The rows are grouped in 4 different ways at once. Each group adds its own fixed numbers to the row, and there is some noise. The rows also spread widely along 11 directions, which tell nothing about the answers.
In the rows, 128 means zero.
Known rows, each followed by its group in each grouping:
[150  87  65 111 146 156 116 157 140 155 132 151 142 113 156 100 145  97
 142 123 114 125 119 157 128 129] => Z308 Z842 misum (1)
[162 114 151 177 139 201 105 111 116  91 143 144 139 137 129  86  84  89
 114 147 146 127 171  72 132 106] => Z589 Z536 rorom (1)
[138 146 114 128 126 134 116 149 109 122 108 153 171 139 132 123 134 100
 138 103 143 117 122 148 127 108] => Z308 Z393 misum (2)
[106 127  74  84 143 103 141 127 179 173 162 132 116 132 146 126 156 158
 148 128 122 123 101 152 122 110] => Z852 Z936 rizap (2)
[119 139 104 136 137 134 129 150 173 123  95 116 140 115 136 134 155 100
 106 153 159 121 126 140 107 146] => Z866 Z536 rizap (0)
[ 98 145 182 141 102 112 140 104 103 158 121 165 154 121 114  92 115 164
 148 113 151 115  99 173 164 154] => Z852 Z393 rorom (0)
[109 104 125 172 128 143 136 100 130 127  85 135 102  86 130 105 124 140
 127 177 133  93 120 129 130 187] => Z866 Z532 misum (1)
[130 132  94 133 164 166  94 139 118 132 188  96 112 144 150 127 112  87
  89 155 125 166 180  58  95 103] => Z589 Z933 rorom (1)
[154  96 105 115 165 138 119  77 183 117 167 159 136 171 166 138 119 110
 151 156 169 141 139 114 116  85] => Z249 Z933 rorom (2)
[145 131  98 106 147 113  92 110 169 126 146 117 151 131 115 145 127 130
 115 163  95 132 149 109  98 131] => Z249 Z532 misum (1)
[170 106 151 148 135 144 114  90 126  89 122 161 144 135 136 133 112 117
 161 135 147  96 126 104 120 108] => Z308 Z842 rizap (0)
[112 136  98 128 150 147 124 172 115 158 144 104 118 108 140 118 140 111
  96 134 118 124 139 121 108 149] => Z249 Z936 rorom (1)
[ 58 134 172 123 119 120 176 103 192 135 136 136  85 152 137 124 137 175
 166 126 164 127  75 171 172  94] => Z308 Z936 rizap (0)
[120 173  83  94 148 103 114  99 192 157 172 152 195 172 128 113 144 135
 116 166 154 158 122 118 102  94] => Z589 Z936 rorom (1)
[114 115 132 133 152 135 135 107 186 160 153 143 133 118 136  94 116 154
 113 175 138 117 125 131 144 153] => Z249 Z936 rorom (2)
[109 124 117 139 138 141 125  96 126 146 138 152 123 125 157  93 118 132
 126 173 163 127 127  98 137 136] => Z249 Z936 rorom (0)
[ 97 176 148 145  87 125 118 139  89 129  89 131 143 113  88  93 112 148
 109 146 122 139 132 118 154 136] => Z249 Z536 rizap (1)
[170  83 129 129 154 135 115 100 125  75 128 139 129 144 144 171 121  88
 164 104 131 116 159 150  97 119] => Z852 Z936 misum (1)
[104 139 164 106 116  76 164 142 162 161 120 133 132 107 104 153 155 187
 142  94 111  78  68 211 125 173] => Z249 Z536 rorom (2)
[101 173 148 129 130  88  88 121  69 161 134 135 213 128 121 129 127 110
  79 128 156 165 153 151  98 189] => Z866 Z393 misum (1)
[104 149 156 151 125 132 103  99  88 118 122 121 122 126 122 122 101 117
 101 148 140 168 164 109 134 146] => Z866 Z532 rorom (1)
[119 150 102 133 107 130 114 159  66 138 115 109 103  94 110 116 129 139
 112 123  88 110 134 108 116 143] => Z852 Z536 rorom (1)
[ 85 129 162 124 152  99 140  82 218 165 146 146 166 148 141 121 123 146
 102 185 187 171 128 173 141 160] => Z249 Z933 rizap (2)
[ 77 180 122 143 138 135 145 136 143 135 111 100 118 136 135 149 150 110
  94 133 178 139 119 141 107 125] => Z852 Z532 rorom (1)
[117 136 159 145 126 119  80  74 107 108 163 107 113 129 110 120  81 143
  87 193 111 180 190  55 122 138] => Z589 Z536 rizap (1)
[112 147 135  99 111 116 109 186 111 171 131 124 163 116 101 103 126 123
 126  89  96 162 135 184 156 144] => Z852 Z933 rorom (0)
[ 88 172 108 125 114  79 129 145 135 104  48  89 104 105 115 174 160 124
  95 172 140 144 133 145 108 167] => Z249 Z536 rizap (0)
[134 104 100 122 150 149 107 107 148 103 154 114  97 143 154 148 124 106
 125 152 130 138 153  95 102 100] => Z249 Z536 misum (1)
[131 129 143 144 114 144 123 135  93 135 137 146 142 122 118 101 118 138
 141 112 116 101 122 119 133 123] => Z308 Z393 rizap (1)
[144 115 105 120 139 113 125 101 125 130 130 162 154 133 132 129 139 135
 159 127 127 100 114 139 104 133] => Z589 Z936 misum (1)
[104 168 123 128 123 109 142 123 117 121 115 112 103 138 120 168 152 147
 141 111 131  92  92 125  95 108] => Z308 Z532 rorom (1)
[115 121 113 105 160 143 146 145 153 131 152 136 132 170 175 160 155  85
 159  61 177 131 107 179 117  73] => Z866 Z936 misum (2)
[ 99 162 108 134 123 120 142 123 183 107  50 128 141 126 114 132 141 115
 123 163 160 141 122 177 149 126] => Z852 Z532 misum (2)
[118 132 159 139 131 141 137 153 124 151 149 122 126 109 114 110 117 152
 124 116 105  90 116 122 139 140] => Z249 Z936 rizap (2)

New rows. What belongs after each?
[116 159 135 139 136 158 151 160 148 129 138 118 121 129 116 122 131 132
 131 104 129  85 107 128 133  95] => Z852 Z936 rorom (2)
[140 143 140 127 152 125  84 149 143 135 161  95 167 117 106 133 115 104
  61 151 100 162 184 117  94 174] => Z589 Z536 rorom (1)
[143 118 193 137 151 135 111 111 114 144 202 131 159 135 126 140 102 149
 123  97 120  80 129 108 102 141] => Z249 Z393 misum (2)
[136 131 121 149 142 181 134 149 152 129 138 125 142 133 128 116 137 111
 138 105 135  75 104 116 112 101] => Z866 Z532 misum (1)
[137  75 120 156 153 159 134 127  91 132 110 150 116 103 180 115 129  80
 148 113 170 111 143 150 122 167] => Z852 Z936 rizap (0)
[107 148 126 136 138 123 120 129 144 151 148 106 139 120 116 132 128 139
  97 160 127 125 142 109  99 151] => Z852 Z933 rizap (1)
[115 132 109 130 104  95 132 121 108 116  87 133  92  94 101 128 134 166
 150 152  82 101 119 136 135 158] => Z866 Z936 rorom (1)
[123 157 164 159 111 114 121 135  65  84  90 109 108 114 105 162 117 125
 125 115 121 107 145 111 118 137] => Z866 Z393 rizap (2)
[117 137 214 140 133 101 110 119 170  98 140  91 144 127  91 165 108 135
  99 144 114 148 165 145 127 169] => Z866 Z393 rizap (0)
[145 112  87  80 130  73 118  91 232 156 148 160 166 137 108 116 143 182
 163 187  94 130 111 147 129 134] => Z589 Z933 rizap (0)
[138 140  68  95 146 104 112 130 137 139 131 120 136 135 141 165 163 112
 131 127 124 121 125 124  73 122] => Z249 Z532 rizap (1)
[100 115  58 103 145 114  95 110 129 221 175 151 159 100 154  61 128 153
  94 202 114 154 138 109 125 181] => Z249 Z936 misum (1)
[161 104  89 126 142 149  72 103 109 116 172 116 118 121 130 124 103 118
 114 164  90 128 176  55  92 115] => Z852 Z536 misum (1)
[146 115 141 155 148 128 130 119 152  98  62 151 175 121 134 151 144  75
 122 137 178 122 142 189 102 182] => Z308 Z532 rizap (1)
[126  94 114 103 131 101 124  92 175 125 138 131 102 127 141 145 138 146
 153 144 126 135 126 151 125 134] => Z852 Z536 rizap (0)
[107 149 115 157 146 129 114  59 194  94 124 129 143 150 132 130 120 128
  97 229 175 139 146  81 109 121] => Z866 Z393 misum (1)
[132  95  97 118 145 119 140 115 142 171 169 145 115 107 143 111 145 169
 152 135 103  77 100 122 101 154] => Z589 Z936 rizap (1)
[132 148 129 127 116 107 131 145 161 114  87 133 147 123  93 131 136 136
 142 143 111 119 119 158 135 141] => Z589 Z933 rorom (0)
[107 150 131 111 109 127 149 154 182 113 120 123 100 144 107 133 145 153
 162 113 110 115  91 156 162  73] => Z308 Z393 rorom (0)
[141 137 140  92 134  62  85 111 106 137 149 130 171 126 115 162 128 134
 122 129 101 149 151 145  95 170] => Z308 Z936 rorom (0)
[119 122 167 118 123 116 110 110 102 112 138 123 113 135 124 151 108 125
 135 111 115 169 153 145 141 122] => Z249 Z842 rizap (1)
[151 117 116 104 115  87 123 103 122  77 105 134  88 141 126 179 145 137
 182 108 109 112 121 143 110 106] => Z589 Z536 rorom (0)
[ 93 144 131 161 140 127 138  52 125 124 124 144 110 143 153 128 126 141
 127 177 193 125 119  90 104 128] => Z589 Z532 rizap (1)
[ 95 114 118 139 119 148 144 163 121 169 115 131 103  92 145  89 142 134
 130 123 139 110 104 149 147 158] => Z866 Z536 rizap (0)
[127  93 133 173 147 224 158 229  83 145 141 105  89  94 152 100 138  83
 132  48 114  61 116 144 126 136] => Z589 Z393 misum (1)
[ 92 137 179 149 144 142 120 112  89 133 143 124 135 150 158 144 116  87
 108  98 192 175 150 150 119 135] => Z308 Z532 rizap (1)
[ 96  93 162 125 147 142 141 114 123 164 182 129 106 130 162 131 128 138
 142  85 143 129 106 169 128 137] => Z866 Z842 misum (1)
[112 149 166 151 106 149 166 150 123 109 108 119  91 120 110 142 141 160
 170  84 126  49  69 126 135  97] => Z866 Z842 rizap (0)
[154 117  91 133 160 170  86  95 140 153 185 161 174 135 154  66 101 105
 111 181 155 139 161  59 122 112] => Z852 Z936 rorom (0)
[130 101  91 113 140 161 115 162 169 161 173 116 117 114 135  95 132 127
 116 140  93 130 133 119 129 121] => Z308 Z536 rizap (1)
[ 91 163 174 158 142 121 135 165 129 101 103  49  83  93 102 188 136 121
  71 137 108 119 145 137  97 178] => Z866 Z842 rorom (1)
[111 157 135 148 123 125 155 114 120 110  95 141 126 132 120 135 138 137
 145 122 155  92 106 146 119 119] => Z852 Z936 rorom (1)
[153 162  93 116 135 114 124 128 190 120 100 155 214 143  96 130 151 122
 135 144 134  95 111 157  98 117] => Z852 Z936 misum (1)
[100 143 116 151 153 184 132 160 156 130 132 113 142 141 154 117 139  75
  89 129 185 142 133 132 114 111] => Z866 Z536 misum (1)
[155 123 130 141 129 152  95 112 145 114 118 161 178 131 113  87 102 103
 108 169 135 153 165 126 144 136] => Z249 Z536 rorom (1)
[110 103 176 156 124 133 128 113 114 141 144 127 108  98 123 114 109 156
 114 140 119 109 132 127 129 176] => Z308 Z536 rizap (1)
[131 159 139 122 153 101  90  95 115 170 186 145 211 139 129 120 116 135
  91 148 150 131 146  88  85 152] => Z866 Z936 rizap (2)
[136 115 128 135 144 115 127 124 150 124 123 119 130 110 135 145 142 128
 128 140 133  99 132 141 100 166] => Z852 Z393 rizap (0)
[130 129  57 111 121 101 121 122  98 146 116 151 124 115 139 125 152 141
 152 144 112 102 110 114 100 131] => Z308 Z936 rizap (1)
[158 113 143 157 143 141 112  88 128 108 116 154 157 125 135 133 119 118
 144 145 152  78 121 104  99 143] => Z308 Z532 misum (0)
[107 116 135 130 123 140 132 173 152 110 128  79  66 107 108 141 130 132
 125 122  74 133 148 144 145 131] => Z866 Z393 rizap (1)
[ 94 125 114 140 128 149 138 120 153 102  98 110  66 130 141 127 129 120
 143 152 140 145 127 121 154 103] => Z589 Z532 misum (0)
[107 129 150 143 139 123 120 112 103 118 128  95  94 121 134 165 122 116
 114 120 136 139 154 128 104 150] => Z852 Z532 rizap (1)
[131 117  89 122 143 141  92  97 140 135 148 140 132 131 158  99 114 104
 110 178 154 172 164 100 125 124] => Z852 Z536 rorom (0)
